Every row belongs to one group in each of 4 separate groupings. Each group adds its own fixed numbers to the row, and there is some noise. The rows also spread widely along 14 directions, which tell nothing about the answers.
(in the rows, 128 means zero)
Known rows, each followed by its group in each grouping:
[100 139 147 132 145 124  84 111  38 185 107 186 136 103 130 116  86  97
 133 175 132 111 114 171 145 123  91 122 100 141  58  91  59]	Q j90 F D
[141 142 116 132  83 142  95 130 128 164 102 168 144 142 143  96 151 151
 165 138 126 149 121 135 136 127 122 144 120 143 115 134 102]	W j913 E T
[103 146 169 134 110 118  91 137 149 144 162 145 209 155 144  82 106 148
 139 157 135 129 138 109 148 122 112 120 159 102  84 179 116]	X j743 E T
[ 49  83 108 134  70  76 126 118 139 188 152  84 108 131 171  98 137 183
 166 125  98 198 138 129 130 121  80 148  85 101 132 149 146]	G j913 B H
[ 84  77 130 126 130 104 104 129 140 143 163  94 160 125  95 148 139 139
 121 135 113 139 126 127 131 118 122 136 114 109 102 130 162]	Y j90 J D
[153  96 142 112 104 151 156 117 101 129 142 145 114 122 125 100 140 131
 125 110 110  82 117 116 111 118 139 120 166 117 135 119 103]	Q j743 J H
[175 198 147 148 125 125 126 151 156 102 112 186 194 163 147  88 135 122
 133 116 155 101 136  99 131 123 137 151 145 125 114 149  45]	M j743 F H
[115 132 141 131 165 127  99 127 130 141 145 133 156 126 102 139 122 137
 131 144 141 137 152 133 127 124 117 117 119 110  96 125 136]	Y j90 B H
[139  92 167  88 124 163 136 101  93 121 175 138 142 145 130 138 132 136
 127 167  89  68 111 166 107 153 120 147 137 116 175 151 128]	M j90 R T
[118 164  99 161 144  62  50 109 109 180 133  96 125  80 127 123  88  79
 148 137 168 160 166 137 177 145 132 125 105 162  67 156 130]	G j743 R H
[111  84  76 110 109 131 134  82 103 155 151 124  61 104 150 172 155 122
 145 126  91 149 147 164 106 157 107 180  61 132 188 132 114]	W j90 A T
[142 129 156 117 159 145  65 107 113 166  89 144 163 157 101 128 122 107
 133 190 147  97 113 158 164 121 146 124 129 158 106 135 141]	X j913 A H
[122 130 141 151 102 125 140 159 169 156 128 124 140 172 144  77 173 202
 158 151 117 138 132 101 138  98 123 165 100 111 113 142 102]	X j90 B T
[175 171 106 141 101 153 157 148 147  80 125 146  97 102 158 126  84 128
 148 129 135 142 173  98 126 149 167  96 179 115 135 161 150]	G j90 A D
[125 162 169 141 100  83  59 120 104 147 137 116 196 101 145  79  81  84
 132 155 142  99 122 138 169 134 128  97 171 153  58 182 134]	G j913 R T
[106  76 100 116 109 165 142  78 112 104 150 133  85  76 148 143 104  73
 118 119 113 132 156 102 122 147 128  79 170  89 150 165 132]	G j913 E D
[124  87 132 100  84 144 128 105 106 128 100 144 123 128 136 124 112 127
 126 147 110 113  92 138 132 135 124 112 157 141 143 131 137]	X j743 B D
[152  97 115 131  90 136  95 109 141 123 134 124 134  82 119  84 157 129
 124  64 132 134 141  84 134 127 145  91 173 129  97 144 144]	M j743 A T
[102 107 102 138  80 157 142  89 144 100  63 149 100  90 155 129 174  68
  92 109 102 125 120 113 120 108 112 118 106 128 133 130  77]	Y j90 E D
[117 106 196 109 189 136 199  74  99 118 146 118  96 116 172 108  59  80
  87 135 129  48 131 123 114 106 128  57 198  87 164 129 112]	W j743 F H
[116 126 104 140  93 129 135 101 112 119  86 126  87  80 153 126 129  79
 113 122 114 124 134 137 135 130 123 119 116 146 131 135 107]	M j90 R H
[133 165 170 105 164 122 104 115 131 124 142 116 163 118 119 151 112 133
 125 141 121 119 131 174 107 136 110 104 128 130 127 131 173]	Y j913 R T
[ 92  89 131 111  54 143 134 156 129 131 139 105 149 114  88 144 151 167
 120 161  61 142 106 151 124 105 109 147 108 125  76 135 182]	G j743 J T
[125  96 157  99  79 161 174  92 151  76 121 121 126 115 160 116 150 106
  86 112  80  80 113 118 106 117 123 109 163 114 170 164 132]	X j743 A T
[139 142 132 138 124 146 113 138 103 111 152 192 165 111 135  90  93 117
 132 106 148 119 151  90 124 137 129 101 181 103  99 138  68]	M j90 R H
[118 126 129 121 165  92 119 129 135 171 132 123 145 173 118 147 134 152
 144 141 135 133 107 151 128 119 126 180  81 140 151 108 107]	W j743 R D
[188 207 154 126  58 158 147 164  97  96 148 196 155 120 145 125 153 146
 147 144  92  90 137 168  88 151 106 178 107 133 111 140  65]	W j90 B H
[143 133 148 104 189 143 124  88 141 148 107 105 115 163 110 181 163 112
 124 185 116 100 118 186 121 130 132 159  64 142 180 128 148]	G j913 J D
[140 114 132 157 133 118 178 128 106 121 148 110  84  93 147 107  90  84
 117 127 125  82 143  92 139 100 156 105 163 113 104 139  85]	G j90 E T
[112  98 102 170 112 102 134 159 149 142  97 101 129 140 115 113 102 106
 131 160 147 127 118  74 186  81 175 134 151 133  75 142 112]	Y j743 E D
[177 205 133 142 171 120 100 160 159 108 121 152 190 149 102 147 122 117
 139 141 157 115 141 130 132 128 149 150 124 148 108 138 102]	Y j913 R T
[115 146 167 108 175 106 106 115 104 165 150 143 156 137 129 122  78 163
 142 131 143 142 136 160 115 133 100  99 135 109 116 103 143]	M j743 F H
[121 115 150 105 130 188 121  83  84 130 121 156 115  93 111 144 150  82
  97 161 102  83 126 164 119 129 107 122 114 131 117 131 104]	W j743 R H
[112 132  86 157 164 137 127 126 127 147 108 119  80  91 122 130 100 113
 140 141 147 161 163 106 151 114 137 105 119 127 104 125 125]	M j913 R T
[ 95 108 132 116 155 112 127 124 164 168 148 112 142 163 111 141 183 199
 137 110 113 169 127 139  98 106  95 164  62 102 146  97 133]	Y j743 J D

New rows, each followed by its group in each grouping:
[ 79 137  98 141 113 142 124 135 169 112  44 122 116  86 114 147 113 112
 103 148 119 183 139 125 147  98 122  80 118 139  84 119 179]	X j90 J T
[115  92 103 142 178  96 174  98 154 116 130  87  94 134 137 168 116  56
 108 116 135  99 136 101 132 104 156 139 124 114 182 138  94]	Y j913 E H
[115 195 150 153 148  70 102 131 162 112  99 120 182 111 145 123 111  94
 109 111 150 134 133 134 135 121 118 116 110 139  99 137 112]	M j90 R D
[163 153 156 133 144 117 130 102 137 104  93 120 132  93 139 113 100  78
 101  99 152  94 121 120 132 120 152  66 180 139 116 129 136]	M j743 E D
[ 64 159 134 150 102  79 112 124 176 112 134  85 159  97 162 137 122 117
 119 137 112 167 161 135 135 131  93 118  97 102  97 169 166]	Y j90 F D
[ 91 171 151 143  91  94 115 173 132 158 161 129 169 138 145 113 127 196
 158 154  99 173 146 153 120 117  88 167  71 104  75 139 126]	G j90 A D
[144 149 128 148 130  72 128 108 151 136  81 111 134 131 153  98 142  92
 113  86 149 108 110 117 139 106 140 140 120 162 142 126  80]	M j743 R H
[151 130 112 130 101 129 137 141 128 121 167 129 125 112 114 140 139 138
 143 115 113 125 150 123 118 140 137 151 130 118 114 136 128]	W j743 F H
[131 112  97 116 153 143 144 145 109  94 145 140 111  84  78 185  78 110
 120 113 124 139 139 117 113 131 146  95 158 120 112  97 148]	X j913 R D
[149 156 114 132 111 120 134 128 197  89 115  85 117 110 119 170 177 127
 121 109 107 142 159 139 114 134 147 141  94 134 144 147 187]	X j90 A H
[ 89  98  81 151  77 133 203 166 139 100 137 120  87 112 139 139 101 127
 129 148  95 153 146  79 137 101 130 147 127  96 113 152 100]	G j743 B D
[ 87 115 119 147  76  62  92 125 132 172  98  66 141 109 120 129 153 114
 125 146 106 142 101 161 162 112 117 167  64 168  78 136 148]	M j743 J D
[ 91 113 162 126 153 114 119 107 139 139 113 109 149 116 106 148 158 108
  91 122 112 115 114 153 115  89 104 118  90 119 100 100 129]	Y j90 E H
[ 96 127 122 130  58 131 191 135 143  73  71 132 125 113 173 131  95  81
  97 139  86 117 115 122 129 100 124 119 147 126 145 157 116]	M j913 A H
[152 190 113 149  95 152 108 152 123 136 109 141 113  90 120 125 127 139
 159 155 126 153 162 146 137 137 134 122 120 146  77 139 153]	W j913 R H
[ 76  78 133 162 121  65  85  89 119 211 132  83 119 116 159  55 156 123
 141 115 144 133 123  98 168 101 107 132 101 128  89 138  83]	X j913 B D
[207 179 136 155 176 133 116 103 159  97 127 114 113  86 131 100 125  73
 123  83 178  86 177  79 139 140 184  68 195 133 124 157 127]	X j913 R H
[153  90  80 110 103 136 102 111  91 137 120 153 119 133 113 160 115  97
 153 151 129 118 113 144 140 157 146 156 137 159 155 136 113]	Y j913 B H
[120 198 159 158 157  73  89 149 162 151 171 124 188 144 148  95 108 164
 157 126 159 154 177 118 135 135 112 124 120  99  85 151 124]	X j90 F H
[ 81  99  65 169 140  60  83 144 171 150  74  69 137 112  86 153 106  83
 125 131 160 174 119  90 194  96 167 127 117 165  74 128 160]	X j913 R D
[156 205 151 126 149 109 100 126 135 121  99 155 174 119 122 136 113 111
 120 120 148 129 134 164 115 135 116 119 117 149 111 120 120]	M j743 J H
[119 150 184 139 124 122 158 119 189 130 155  56 119 107 137  98 200 170
 112 105 100 117 156 130 105  97 113 116 103  96 112 144 179]	W j743 R H
[ 95  91 164 113  93 131 168 104 147 138 116 116 135 153 173  78 148 153
 111 131  94 101 101 116 117  93 106 123 146 107 160 143 113]	Y j743 J T
[175 153 139 143 183 111 132 119 198 116 118  98 133 127 121 112 148 133
 128  70 162 129 148  95 117 109 162  85 155 119 145 124 157]	M j913 E T
[103  68 107 128 110 128 108 124 114 171 147 118 123 133 115 113 125 148
 159 146 122 144 127 112 147 127 138 128 143 114 115 133 149]	Q j913 J D
[117 207 138 189 138 142 133 153 167 108 133  92 116  61 128 133 121  87
 123 167 133 142 205 110 155 109 136  93 113  99  32 175 149]	W j913 E D
[115 119 121 121 136 150 150 111 102 125 116 169 121 113 129 147 102  85
 107 138 118 114 122 130 120 111 115 125 127 124 128 121  71]	W j743 E T
[145 152 124 146  96 112 136 142 152 116  98 125 136  99 129  97 131 125
 116  96 127 127 127  99 130 103 138 109 149 143  90 127 118]	X j743 J T
[118 153 133 120 124  79 162 126 141  91  67 126 143 129 159 161  76  86
 103 126 120 117  93 159 122 123 128 120 129 151 160 111 127]	M j90 F D
[134  57 129  97  72 171 166 118 111 128 118 117  78  97 125 100 116 180
 138 101  94 138 115 119 105 120 143  55 204 109 145 102 213]	M j913 J H
[131 163 141 102  79  85 146 150 125 116  93 155 163 159 155 142 100 154
 134 123  99 130  80 177  99 130 110 156 119 159 164 103 117]	X j90 R H
[108 126 124 148 113 115 147 114  66 156 135 145  98  95 146 110 120  80
 114 135 111  88 126 126 135 109 106 161  95 137  97 123  18]	X j743 R H
[167 153  88 149 104 121 131 147 146  98 101 159 145 129 131 139  99  72
 139 118 152 121 134  96 145 131 173 132 169 146 129 149  93]	W j913 E H
[ 82 139 137 125 104 105 159 133 124 128 130 106 107  92 146 153  92 144
 127 139  97 160 142 167 109 122  92 110 105 113 118 121 171]	W j90 B H
[114  52  83 132 100 111 156 141 158 108 117  95 118 146 104 161 147 126
 126 131 108 129 105 104 142 116 159 167 117 129 155 133 141]	M j90 B D
[ 85 127 173 116  62 151 167 109 164  84 131 156 172 130 188  87 171 136
  97 105  74 114 121 120  86 111  71 121 126  77 151 165  84]	M j90 E T
[148  94 114 129 186 117 157 118 140 139 145 100  91 132  96 159 132 121
 124 107 138 118 130 107 122 105 160 131 121 116 144 102 122]	G j743 E D
[135 146  94 111  67 145 136  86 177  78  46 159 107 104 195 106 131 105
 122  81 125 159 126 115 112 150 127  78 173 142 199 152 145]	Q j90 R T
[ 86  99 137  97 136 145 126 104 101 183 124 158 110 156 130 142 157 188
 147 157  94 162 118 181  97 122  70 160  50 111 156  93 112]	G j90 B H
[109 138 148 115 168 128 121  81 134 124 140 125 125  92 147 130 106 105
 107 115 130 137 160 137 107 137 102  74 136 103 139 141 145]	G j90 J T
[135 221 144 133 127 137 140 115 150 130 103 113  87  76 151 146 166 145
 132 117 105 161 169 186  87 131  87 115  60 132 125 116 160]	W j913 R H
[ 93 173 155 124 141  89 159 104 158  86 126 121 155 103 164 152 113  83
  83 101 111 119 138 140 101 124  86 117 106 106 139 137  99]	X j743 F D
[144 121 162  99 132 168 151 125 120 111 150 163 147 155 140 116  87 161
 138 155 122 107 126 125 116 142 132  99 188  93 152 138 145]	M j743 F D
[117 116 103 125 128 112 158  90 120 128 100 159 105 124 171 134 153  93
 115  79 114 126 116 128 100 117 102 164  77 128 185 107  32]	M j913 A D
[ 79  98 163 118  90 168 143 110  95 173  95 150 106 129 158  72 143 168
 136 163  91 125  99 143 125  93  90 106 123 109 111 109 110]	Q j913 R D
[129 124 124 111  85 129 135 168 104 122 101 142 152 113  83 160  95 135
 128 141 100 134  96 162 120 110 136 119 146 152  84  92 169]	W j913 J H
[107 135 124 135 102 127  78 148 144 137 100 149 178 119 110 117 107 141
 142 133 141 175 124 116 146 114 126  87 156 124  64 125 162]	Y j913 E D
[168 128 109 108 125  94 131 142 117  72 179 149 169 116 108 183  89  98
 125  77 125 111 135 132  96 162 149 147 156 128 157 132 119]	M j90 A H
[124 117 142 118 131 133 165 106 120 137 153 135  97 115 152 111 139 148
 122  89 109 121 146 118  94 113 109 124 121 101 150 113  94]	X j743 A H
[159 153 147 143 111 164 187 153 136  96 174 155 131 144 144 113 134 137
 135 143 112  88 158  99 113 120 139 154 143  85 131 164  68]	M j743 E H
[ 91  72 134 110  95 140  89  95 116 156 106 146 143 121 132  91 157 154
 127 108 115 146 100 127 126 124 105 104 131 121 124 112 133]	M j90 R D
[156 145 124 127 131 159 155 134 144 103 128 125 110 116 121 153 147 128
 127 135 106 114 148 132 112 116 139 139 114 124 135 134 133]	Y j913 A T
[129 151 129 163 167 125  97 120  64 178 155 144 110  78 108 129 124  87
 131 153 142 106 162 142 141 125 119 142  80 133  51 113  59]	W j90 J D
[107 137 132 152 140 151 130 147 111 130 147 134 120  64 114 112  84 117
 123 130 129 141 175  99 138  98 126  74 159 100  43 132 134]	W j913 A T
[121  88 120 111 141 172 154 129 185 118 117 141 139 188 120 138 148 169
 138 143 121 143 123  99 117 104 143 128 148  93 180 134 146]	Y j913 E T
[ 99 110 142 102 103 137 138 100 145 118 106 103 121 124 134 163 154 136
 114 151  80 131 117 182 110 134 103 129  90 123 157 129 186]	M j90 F H
[ 85  64 130 131 110 124 126 117 144 159 180 105 139 150 134 111 170 153
 137 132 105 129 144 107 131 114 121 167 104  87 133 157 117]	W j90 A H
[ 95  57 159  95  95 140 142  68 117 159 111 165 138 162 173  73 173 136
 120  87 100 101  79 122  98 101  92 121 143 101 185 113  66]	Q j913 E H
[102 132 150 156 214 131 166 131 153 139 191 102 108 111  91 157 180 140
 107 108 116 120 183 111  97  85 107 144  54  66  95  99  86]	X j90 E H
[ 63 104 148 118 151 143 190 126 119 105 142 112 139 138 107 204 124  69
  76 213  67  72 117 168 129  91  98 189  60 109 124 146  86]	W j743 F T
[158 123 103 123 132 102  76  92  82 159 107 159 114 100 135 119  87  98
 148 102 160 129 126 138 140 160 142  98 159 163 125 106 115]	X j90 F H
[161 164 144 162 170 109 216 138 135 112 169  70  49  84 155 123 101 124
 133 103 125  95 183 109 108 109 148 100 139  93 131 121 130]	M j913 F H
[105  79 168 135 147 144 171 106 139 141 171  90 104 144 141  95 172 141
 118 143 102  74 140 105 124  98 130 137 124  80 147 148 109]	Q j90 R H
[158 160 144 142 152 136 135 105 177 151 113 100  88 134 167  80 168 182
 154 115 141 140 157 123 119 126 136 105 119 119 164 136 157]	M j90 R T
[159 148 142 121 146  91  53 131  65 238 113 155 132 155 117 102 107 191
 185 153 156 145 102 179 148 131 126 154  92 177  89  76 114]	X j743 A D
[129 133  59 149 107  85 114 159 131 122  86 136 120  91  98 166  96  98
 136 103 146 176 133 121 143 122 148 133 120 163  91 100 128]	W j90 B H
[154 154 152 129 115 107 116 128 182 106 140  69 144  96 114 134 168 143
 128  89 118 129 137 138 111 134 144 104 136 131 118 140 213]	W j913 R D
[173 163 114 140 158 181  90 115 119 110  92 176 126 107 110 143  90  64
 131 173 169 118 164 118 158 146 169  82 170 136  98 154 126]	G j90 E H
[102 169 143 142 109 121 131 147  94 105 129 151 160  96 146 137  48  66
 115 178 118 114 144 135 149 120 118 114 143 121  70 165  97]	G j913 A D
[101 133 104 125 174 128  91  82 149 182 117 130  96 128 140 133 121 147
 159 128 159 196 169 139 132 139 110  99 105 109 150 124 159]	Q j743 E H
[129  89  80 123 124 134 118 133 119 152 116 127 109 136  87 160 140 131
 140 151 117 134 111 131 146 122 146 173  98 159 128 116 116]	X j743 R T
[127 121 158 115 105 131  75 112  92 127 179 141 190 102 110 131 115  92
 128 141 116 100 136 150 130 154 114 114 152 116  85 165 133]	M j913 E H
[136  91 104 134 104  93  89 130 142 135 130 121 166 133 117 111 126 126
 149 101 149 142 116  96 151 138 152 127 162 136 120 145 137]	M j913 B D
[135 126 154 143  94 141 134 142 150 138 165 111 131 114 133  78 146 174
 150 113 117 132 156  95 123 113 134  94 166  90  88 147 156]	X j913 E H
[ 84 131 145 134  82 100 104 110  96 187 126 172 148 146 209  42  91 158
 162 132 138 151 123 123 137 130  91 121 149 116 131 143  69]	W j90 R H
[111  85  91 101 107 144  84 106  89 141  96 178 142 112 103 150 126 112
 130 115 119 152  95 146 124 142 111 130 120 150 131  98 106]	M j913 R D
[144 159 127 144 139 142 143 108 171 100 144 123 111  92 144 127 157 116
 119  85 135 138 175  97 105 127 126 101 130  94 128 145 117]	Y j743 E D
[165 139 120 134  79 112 151 146 117 141 173 113  91 111 158  86 108 188
 172  95 122 140 153 111 113 142 142 118 173 119 131 134 148]	Y j743 R H
[147 145 153 105 113 149 224 162 117  86 107 167 135 165 137 156 106 133
 104 157  81  71  86 150  91  93 124 169 128 131 166 103  68]	Y j743 J T
[142 154 158 122 110  97 142 129 121  97 160 148 175 139 160 127 103  98
 118 121 113  87 130 136 111 134 124 153 139 118 144 161  81]	G j90 A H
[163 109  95 110  71 104 100 152  93 121 161 152 159 109 113 139  69 133
 158 110 127 136 118 132 125 168 156 122 194 152 120 134 157]	W j90 J T
[157 217 183 166 162  56 187 155 205  75 143  85 168 117 162  96 120 112
  94  53 146  97 162  89 105  85 141 108 144 101 114 144 101]	M j743 A H
[130 114 146 101  94 206 168 131 159  79 126 147 128  99 113 132 185 172
 107  97  69 136 138 126  76 108 104  97 130  89 130 121 165]	M j913 A T
[106  96  64 158 108  80  71  94 137 184  96  74  90 113 133 129 133  90
 156 159 154 163 145 122 191 138 146 155  94 166 113 167 144]	Y j743 B H
[154 132 119 125 166  85 143 147 110 152 125 108 108 124  90 168 111 138
 132 121 121 124 111 162 113 109 144 149  93 157 121  75 133]	G j90 J T
[144 127 155 115 105 101 125 135  53 156 162 150 135 107 131 117 103 135
 140 121  99  87 106 170 109 125 113 145 124 143  99  99  87]	Q j90 A T
[195 142 146 127 124 148  99 110 142 146 126 120 116 137 136  99 177 167
 158 127 136 110 142 137 127 149 159 130 127 137 144 140 159]	M j90 A D
[112 126  93 138 113 111 107  89 161 107 185 100 126  87 151 136 145  90
 135  90 127 150 188  98 122 169 120 128 129 101 153 195 132]	X j913 R H
[144 165  91 131  59 145 111 177 143 127  74 161 146 151 114 139 133 162
 168 172 111 170 116 146 144 128 139 165 111 163 106 136 146]	G j913 R H
